The same things were measured in two ways. Each way mixes the same 5 hidden numbers, adds some noise and spreads widely along 3 directions of its own, which tell nothing about the thing.
In the rows, zero is written as 128.
Some things both ways: the first way, then the second way.
[102 142 138 141 167 125  95  97 136]
[130  97 125 121 170 113 131 100  84 106 147 138 130  51]

[114 157  86 159  80 124 111 105 175]
[106 119 139 140 107 138 167 142 149 182 104 103 198 183]

[ 92 153  85 163 155 194 127 104 132]
[130 109 124 120 152 150 120 108 154 158 123  93 127  51]

[137  71 156 119 168 115 125 138 123]
[129 102 112 129 142  93 163 109  89 111 105 148 119 159]

[158 128 200 137  90  86  78 145 125]
[119 118 114 135 107 122 150 119 123 127 100 127 160 211]

[128  84 143 184 151 114  60 112 126]
[127  80  70 138 150 130 117  82 125  56 105 128 126 122]

[177  99 115 160 117 156 125 139 162]
[125 157 112 100 104 151 123 128 198 108  96 116 109 177]

[128 167 113 172 132 161 108 136 101]
[110 147 130  96 121 167  90 143 149 131  99 142 123  73]

[108  68  49 115 199 124 180 138 101]
[123  97 149 125 151 120 105 116  31 112 159 186 109  39]

[148 112 143 156 107 152 113 131 137]
[115 134  96 113 115 131 134 125 161  98  87 135 161 188]

[118 165 145  83 142 134 171 113 123]
[120 162 169  97 114  99 159 165 105 169 101 166 141 153]

[169 130 171 168 115  89  69 131 111]
[112 144 109 113 106 150  97 130 147 104  79 146 117 166]

[147 145  96 174  85 105 100 128 143]
[111 135 129 124  98 162 113 140 138 137 109 129 161 156]

[117  58 112 150 183 119 131 125  77]
[126 103 107 120 146 125  94 109  66  86  84 163 126 104]

[ 55 189 142 153 105 125  88 112 101]
[135  61 123 172 148 166 117  76 108 175 159  60 185  70]

[140 117  39 133 124 192 192 172 135]
[133 138 161 115 118 159  98 129 126 166 152 123 138  67]

[ 92 126 113 186 114 125  74  93 131]
[125  91  79 149 129 155 111  88 150 103 113  88 164 142]

[ 90 173 118 132  92 114 111  96 159]
[112 125 134 134 107 135 165 129 146 157 125 116 177 180]

Other things, the second way, with their names:
<382>: [115 107 142 154 110 141 151 127 120 162 151 120 182 167]
<210>: [122 118 158 134 115 117 132 130  60 134 144 173 117 136]
<305>: [138 121 102 103 163 100 138 106 119  77 107 151  97 103]
<400>: [103 109  97  98 160 108 155 119 138  97  62 148 131 128]
<377>: [119 171 173 100  93 100 149 165  91 132 143 202 114 179]
<384>: [129  99 123 135 152 128 150 103 123 130 135 119 134 100]
<320>: [125 105 105 134 132 138 112 109 122 114 106 122 130 118]
<162>: [136 145 184 109 120  89 155 143  75 189 113 161 123 139]
<79>: [119  98 130 137 124 116 153 113  96 110 142 143 147 162]
<238>: [103  93 120 138 127 148 141 122 135 130 133 120 159 129]
<306>: [124  90 139 154 121 144 150 109 123 181 138  94 170 137]
<64>: [116 100 132 127 143 138 159 111 142 163 131  99 159 101]
<278>: [146 126  87 151  92 163  98  86 179 111 131  74 146 201]
<289>: [128 169 135 106  85 135  86 148 120 117 101 170  90 183]
<236>: [103 135 123 101 135 110 191 133 178 137  88 128 163 179]
<124>: [126 142 120 116 117 101 158 124 132 115 109 140 164 195]
<334>: [126 140 131 106 125 110 149 130 120 120 106 153 125 148]
<376>: [128 173 168  95 109  99 147 161 102 157 102 174 120 164]
<241>: [117 161 123  93 115 156  86 138 173 128  70 142  87 128]
<208>: [108 167 176 110  78 126 135 179 103 145 143 194 128 179]
<351>: [110 106 145 111 156  99 201 129 127 165 116 124 156 124]
<280>: [125  84 118 155 129 128 141 108  92 120 148 130 145 147]
<317>: [127 141 114  98 140 145  86 120 140 112  85 138 123  69]
<234>: [108 162 158 102  95 140 152 161 152 175  94 138 165 170]
<375>: [119  96 123 136 141 134 138 110 111 144 115 114 167 110]
<161>: [131 107 105 108 167 123 150  93 170 119 110 102 134  99]
<276>: [112 128 163 126 121 158  90 136  95 143 141 164 121  70]
<407>: [123  96 123 141 136 142  98 109  69  96 141 154 114  80]
<88>: [125 113 125 130 122  83 174 117  80  94 137 163 136 191]
<10>: [129  99 145 136 143 127 167 114 138 180 158  89 156 108]
<152>: [118 161 167 105 108 114 128 151  83 137 131 187 137 136]

Some of these things the first way, each followed by its name:
[115 119 118 127 132  99 118 103 156]
<79>
[157 147 170  63 134  92 166 152 118]
<377>
[186 122 192 115 123  89 123 167  78]
<289>
[114 109  90 158 132 151 119 130 134]
<375>
[138 127 198 173 147 145  55 124 120]
<400>
[ 90 131 140 132 130  77  97 110 122]
<280>
[ 86 144 101 120 152 170 142  99 171]
<351>
[140  82 115 138 198 147 130  99 156]
<305>
[171 108 120 179 143 181 113 158 111]
<317>
[156 100 134 157 152 180 135 167  75]
<241>
[ 88 131  13 144 146 153 155  74 210]
<10>
[139 142 167  76 125 126 171 175  79]
<152>
[ 65 156  86 119 109 118 148 104 135]
<382>
[ 69 185 136 157 109 107  70  89 132]
<238>
[132 119 124  67 169 126 191 141 114]
<162>
